The first 11 rows are patterns. Each new row is the sum of 3 different patterns, raised or lowered, with some noise. Before adding, each is slid sideways (what falls off one end comes back at the other) and multiplied by a number that may be negative. Names go in the order of the patterns.
Known rows, each followed by the names of its patterns:
[-11 -13  23 -28 -10  17   1  14 -17 -17 -16  18 -17 -25  -1   4 -16 -13
 -21  13  15  -5  28  -7 -18 -18  21 -21  27  23  22  28   8 -19 -15  19
  27  13  17  17  11] | z962
[ -2 -12   5  -4  -5  16 -12   7  19  11  21  15  12  -2 -19  27  -6 -21
   6  -9  14 -26 -27 -22  28  -5  21   3   4 -21   1   0  -6  19  -7 -21
  22  21  11   0  15] | z863
[-21  19 -20  -2 -13 -23  20  -2 -20 -24  26   7  25   5  22  -4  19   5
  21  22  29  28  14 -19 -28  20  -2  27  29 -21 -23 -11  16   9  -7  27
  28 -23   0  25   5] | z109
[ 11 -21  19  12  19  -1  10  -9 -21   1   9 -24 -17 -20  26 -25 -27 -17
  -2   6 -12 -19  -1 -26 -27 -25  26  -8   2 -18 -26 -18  24  -8   3   6
 -13 -25 -19 -12  16] | z610
[-14 -29  -3 -26 -27 -11 -14   0  18 -25 -20  -4   1   1  14 -23 -28  -6
  20  13 -28 -10   1  -7  18  -6 -16  18 -20   9  -5 -17  -8  -1   8 -20
 -10   9  -9 -16   1] | z536
[ -5  20  15  14   7 -28   9  16  24 -13  11   9 -12  13   4 -27   4   4
 -15 -19 -16  23 -27 -17  16  19 -29  11  21  16  12   8  14 -27 -14  -5
  22  25  -5   0   1] | z159
[  3 -27 -28  11  19  24   9  18  -9  17  -4 -21 -19   3 -22   2   2   5
  15  20 -27 -19 -21 -15 -18 -13 -27   2  13   4  27   2 -25  16  -5 -28
 -22 -22  26   3  -4] | z344
[-17  12  26  11   1 -19  -6 -19   7  23   6   8  -8  -6  -8  16 -25  -5
  10  -8  20 -23 -20 -13  -3 -27  23  -8  -3 -18  -4 -27  13 -20 -17 -11
  11  -5 -16 -12 -11] | z674
[ -1  27  16   9   3  -3  22  22 -11   1 -20   6 -28 -28 -14  19  17  25
 -18  12  10  17 -28   1  28  -7  18 -15   4  29  -7 -28  21  -2  16  11
   1  23 -18 -27   1] | z641
[ 14  19  12   3 -15  26  16 -24   6 -21 -21  10  14 -24  -3 -27   1  26
   0   9 -26 -25  26  24  24  18   0 -29 -19 -14  23  25  -4  27 -12 -20
  -3  -1  17  14  18] | z436
[-18   1  -1   3 -26  -5  21   4  20 -25 -10   4  11   3  14  20  -4   0
   0   6 -23   9 -16  13  24   8  20   1 -15  16 -15  -8 -22 -13 -18  -8
 -10 -16   0  21  23] | z798

New rows. What belongs after each?
[ 40  33  58  50  14 -21 -26  47  52  35  46   8  -2  -2  -6  45  10  -4
  46  10  27 -12 -12   7  31   9  -6 -28   8 -15 -25 -36   3  40  -5   5
   1  22 -36  56  21] | z962 z159 z436
[ 15  44  36  10  17  -3  32  15   4  63  47  26 -23  63  35  45  14  56
   7  14  20  65   0  28  39  23  -5 -23  42  -5  11  39   4   0  16  55
  25   8  37  76 -22] | z109 z610 z159
[  7 -15 -24  20   2   2 -25 -27   2 -11   8 -27 -13  10 -27  26  17 -13
 -29   6   8  -8  13 -41  35  52   3 -12  34  -8  27   1  -7  -6  -6  10
  40  17 -20  13 -21] | z962 z536 z674
[-19  32  37   5  23  24   5   8  -6  31  29  32  25  -4  -1  27   0  30
  -4  -4  18  19  -6 -12 -15  19  54   4  19 -39 -39  49  39   1  -2 -30
  15  14 -28  44 -12] | z109 z536 z436
[-80 -35 -23 -61 -27 -45 -40 -27 -27 -29 -33 -67   2   9 -13 -57 -13  20
  10 -66 -28 -25   5 -48 -32 -56  30 -21 -24 -45 -50 -24 -36 -31 -16   3
 -28 -47 -67 -16 -54] | z610 z536 z641
[ 19  27  26  62  23   5 -17  62  45   9  19  28  31  12  -6  52  30 -13
  18  18   8 -10 -41   6  40  -8 -12 -23   7   7  22 -13   8   8  23  22
  25  13  27  79 -16] | z962 z641 z798
[-18 -38 -19   1 -28 -14 -44 -33 -44  -3   2  14 -10 -21 -19 -19 -19 -25
 -24  -2  -5   5 -54 -42 -32 -38 -23  32 -41 -29 -59 -28 -36   8  -1 -27
 -51  -6  -6 -12 -46] | z109 z536 z674
[  7   5 -24  36  16 -10 -19  35   0  36  16 -13  12 -21  25  24  21 -36
 -16 -35  -4  -9  25 -13 -21 -31   0 -36 -17  -2  17  20 -12  13 -20 -24
   2  12   1   6  -5] | z109 z674 z436
[ 72  35  20 -18  11  24 -23  42  47   1  28   6   8  -1  20   2  10  13
  11 -11  18  22 -22  49  33  31 -14  31   2  69  14  13  27  26  44  46
 -22 -30  15 -11  12] | z863 z109 z436
[ 43 -12  -3  29   0 -10  32  27 -17 -26 -36 -20 -25  42  -3  19   8   6
 -15  22  -5  17 -12 -21 -48  14  35   1   0   5  30  18 -25  -9 -10 -40
  14   0 -20   4  43] | z610 z159 z344
[ 19  74  17 -28 -32  17  -1  38  85  22   1 -22   4  18  12  55  51 -13
   2  26   9  34  10 -17   4   9   2  14  14 -23  -7  47  34  29  35  42
  26  -5  52  38  13] | z109 z159 z674
[-21 -27 -36 -43 -15  15   8  -2 -29 -41  -9 -37 -12  13  -2 -24  -4   3
  -5 -18 -23 -23 -30   8  -7 -29   6 -28  24  -4 -23 -40   8   7   3  -6
 -38 -33 -33   0  11] | z610 z674 z436
[-30 -37 -52   6 -53 -17 -37 -79 -20  38 -10 -31 -43 -10 -50 -83  15  -6
 -55 -14 -40 -49  -2 -16   7  -5 -52 -17 -25  38 -57 -26 -19 -28 -51 -55
 -87 -36 -32 -55 -45] | z863 z109 z641
[  4 -15 -21  32 -33   6   1   0 -21 -19   9  26  26  21  17  -2 -22  45
  64  29  24  16  37  -4 -16  34  44   8 -16  24  14  42  18  41  -2  14
  10   8  48  30  11] | z109 z610 z641
[  5  18  -4  -7 -21  19 -11 -10 -15  35 -23 -20   6 -37   2   0 -15  27
  -5 -39  -3 -20 -29 -22 -14  -9  17  28  -7 -36  13   9  20 -40  15  15
   5 -15  26  -6  17] | z610 z159 z641
[ 20   4  -7  26  30  -7  12  27  41 -45   0 -21  16 -25  33 -29 -23 -27
   4 -22 -15  17  29  23 -34  -6   5  -9  14  47  16   3  -7  23   2 -36
  25   6 -18  -8  15] | z109 z610 z159
[ 37  12 -33  36   8 -33  -5 -14 -15 -16  -1 -24  -8 -39   7  36   3 -22
 -30 -15  12  22  32  -1   3 -20 -17  14   7  -6  -4  42 -16 -27  -1 -26
  23  46  11 -12  10] | z536 z159 z436
[ 17  36  12  -5  24 -26   2  18 -16  36  11  -7  11  35  -4   3  -5   8
  -7   8 -11  28  42  41  33  23 -17   7   6 -12  26  18  25 -16  -4  29
   5 -10  40  52   7] | z109 z344 z798
[-13 -30 -38 -10 -11 -10  20 -15 -33 -19 -11   5 -13 -26  -6  -2  -3 -43
   5 -18 -11  11  11   3  -9   0   0 -27   4  29 -22  -7  21 -12 -11  -6
  -5   5 -19   5 -17] | z159 z674 z798
[ -2  15 -23  -2  36 -12 -67 -12 -15 -24 -26 -41 -28 -36 -28 -25 -60 -34
 -27  -8  37 -49 -40 -30 -25  16  15 -22 -49 -28  33 -54 -33  34 -22 -65
 -28 -10 -36  24 -46] | z109 z610 z536
[-39 -33 -25 -22 -38  13  18   1 -44 -11   0   4  -9 -35 -33 -12 -24 -26
 -18 -30  28  20   6 -27 -17 -48 -19   5  34 -19 -17 -51 -17 -12   9 -50
 -14  -7   9 -33  -7] | z344 z674 z641
[ 25  60  49  55  33  -6  38  21  71  34  13   1  36  58  26 -27  66   1
 -24  40  56  45  -9  -2 -29  45 -35 -41   9  12 -28 -15  30  26  36  33
  68  21 -17  24  71] | z962 z109 z610
[-13  30  13  -3  17  33  -7 -18   8  26 -12 -10  15  19  -1 -26  33 -36
  -5  17 -12   9 -30 -35   1   8   5 -29  16  14 -16  -2 -14   5  11 -21
  -3  -7 -30  -5  -1] | z962 z159 z798
[  1 -14  -8  20  -4   2   4  -2   4  16 -26 -46  18  16   5  37 -36 -32
  -5 -15 -36  18  23  33 -12   2  30   0 -41  -2 -26 -16 -15  -4  -4 -10
   5  -1  19 -20  -4] | z109 z344 z641
[ 49  24  18  16  23  17   0   7  34  19  33  36  34  11  19  -5  29  -1
  -1  -9  30 -18 -10  16  20  41  10   8  23   9 -21 -20  23  21  22  17
  -1  -1  22  34  42] | z610 z344 z798
[-25  26  11  74  46 -15 -10 -11  31  40  42  26  -7  -7 -42  -5 -18  51
  38  57  -3   5  20   1  -9  13  37   8  60 -35   9  65  15   8  71  -6
  31  56  25  54  -2] | z674 z641 z436
[ 20 -58  -7  30  31 -43 -24 -15  -4 -18 -36   0  -4 -19 -27  29  12 -15
 -27  -9  13 -56   2   4  18  -8  -3 -23  -4 -48  -6 -47 -41 -58 -47 -47
 -23 -56   1  32 -13] | z863 z109 z798
[ -3  17 -13 -24  14  10  21  18  11   1 -46 -11  20  10   3   4  30 -22
  56  15  -3 -15 -22  -8  17  23   2   4   3 -30 -26   9 -27 -25 -36 -18
 -15  -6  10  34  14] | z109 z159 z344
[-40  -7  12 -19  19  31  22 -24 -44 -27   0  12   8 -41   4   4 -17  18
   7  48  52  21 -22  -1 -14  24  -3  15 -14  34 -16 -15  37  10   5  26
   0  37  44   6  -3] | z610 z674 z641
[ 50  32 -16  50  72  54  22  51  -8  55  23  -9  20  21 -21  23  57  37
  42  34  29   9  11  16   3  27  23  27  60   5  31  43   0  51  27  -4
  -5 -12  60  42  13] | z109 z536 z344
[-20  -9  25  27  19 -29  -4  37  -3  15  17 -14  -2  19 -24  10 -31  -5
 -25  17   0 -38 -12  14 -36  -6 -23   3   1 -15  18   4 -15 -17  20 -21
 -13   9   7  20   4] | z962 z344 z641
[-38 -65 -23 -43 -34 -20  -3 -18 -14 -32 -33  -3 -14  37  19 -10 -48 -38
  39  39 -20  -2  14  16 -30 -23  -8  34 -17  18 -18 -31   4 -12  25  17
 -13  18 -10 -11  -3] | z109 z610 z536
[ 11  19  58  60  16  38  63  56  26  33  45   2  37  23  23  34  54   7
  14   9  49  24   4  12  -4  66  49  59  11  12  34   2  14  10  -4  49
  50   8  35 -17  -2] | z159 z344 z798
[ 19  25  17   1  -4 -14  -2   3  17  10 -26 -21  13 -16  10  14 -45 -62
 -43 -55   8  38  24  18  -2 -45   6 -25 -38  14  -2  32  -9   5 -35 -32
 -37  14  13  55 -26] | z344 z674 z436
[ 32  20  17 -40 -29  25  23  35  16   1   0 -25  -1  21  30 -13  12  -3
   3   9 -12   3  30 -13  13  12  -4   6 -14  -1  -9 -36  36 -17 -14  29
  13 -41  -2  14  40] | z159 z674 z436
[-14 -11  15  -7  36  12  22  32  10  18  39  39 -25 -19   6   3 -42  14
 -13   9 -43 -33 -44  -6 -11  22  15 -11 -15 -15  -5  10  30   7 -25  22
  41 -19 -32  36  18] | z863 z109 z536
[ 42  21   7 -11  32   1  -2 -12 -41 -14  27  13 -37 -13 -39   4  47  27
   8 -27 -23  23   9  31  27   7  -9 -32   0  12  38 -17  25  -1 -29  26
 -11  -7   8  25  -7] | z536 z674 z436
[ 30  14 -22 -20 -24 -22  24 -22   1 -36   1 -16 -27  -4 -22   7 -22 -52
  -1   7 -13   8 -52 -37 -17  -7  -6  10  -8 -39 -30 -16 -56  -5 -23 -51
 -43 -11  -2 -25 -25] | z536 z159 z641
[ 32  54   7  12  26  18  11 -12  51 -19  22  44  19  -9  39  20   8  26
  25  27  -6  32   6  57  34  -8  24   2   8  37  13  34  25  16  50  34
  48  29  38  38 -14] | z863 z159 z798
[ 29   2  19  -2  34  32 -14  49  23 -37  29 -13 -21   3  23 -31  -1 -34
 -23  38  33  32 -39 -23  17  36  15  16  12 -30  21 -30  15  31  -8  35
  11 -13   9  -5  18] | z536 z436 z798
[ 11  34  20  -1  -5   9  -3  23  24  32 -15  55  16  -8  11 -11  54  23
   7   2  39  13  18   4  30  38  -9  39  38   9   0  -4 -17  21  37  33
  26  -9   5  30  25] | z536 z641 z798
[ 28 -13  -4 -21  -7 -19   9  -4   7  25   5 -41 -13  -9 -35 -35  -8 -16
 -23  13  10  27  20   0  15 -22 -31 -20 -16  33   7  -1  10 -41 -12  22
  26  24  -3  29   0] | z159 z344 z798
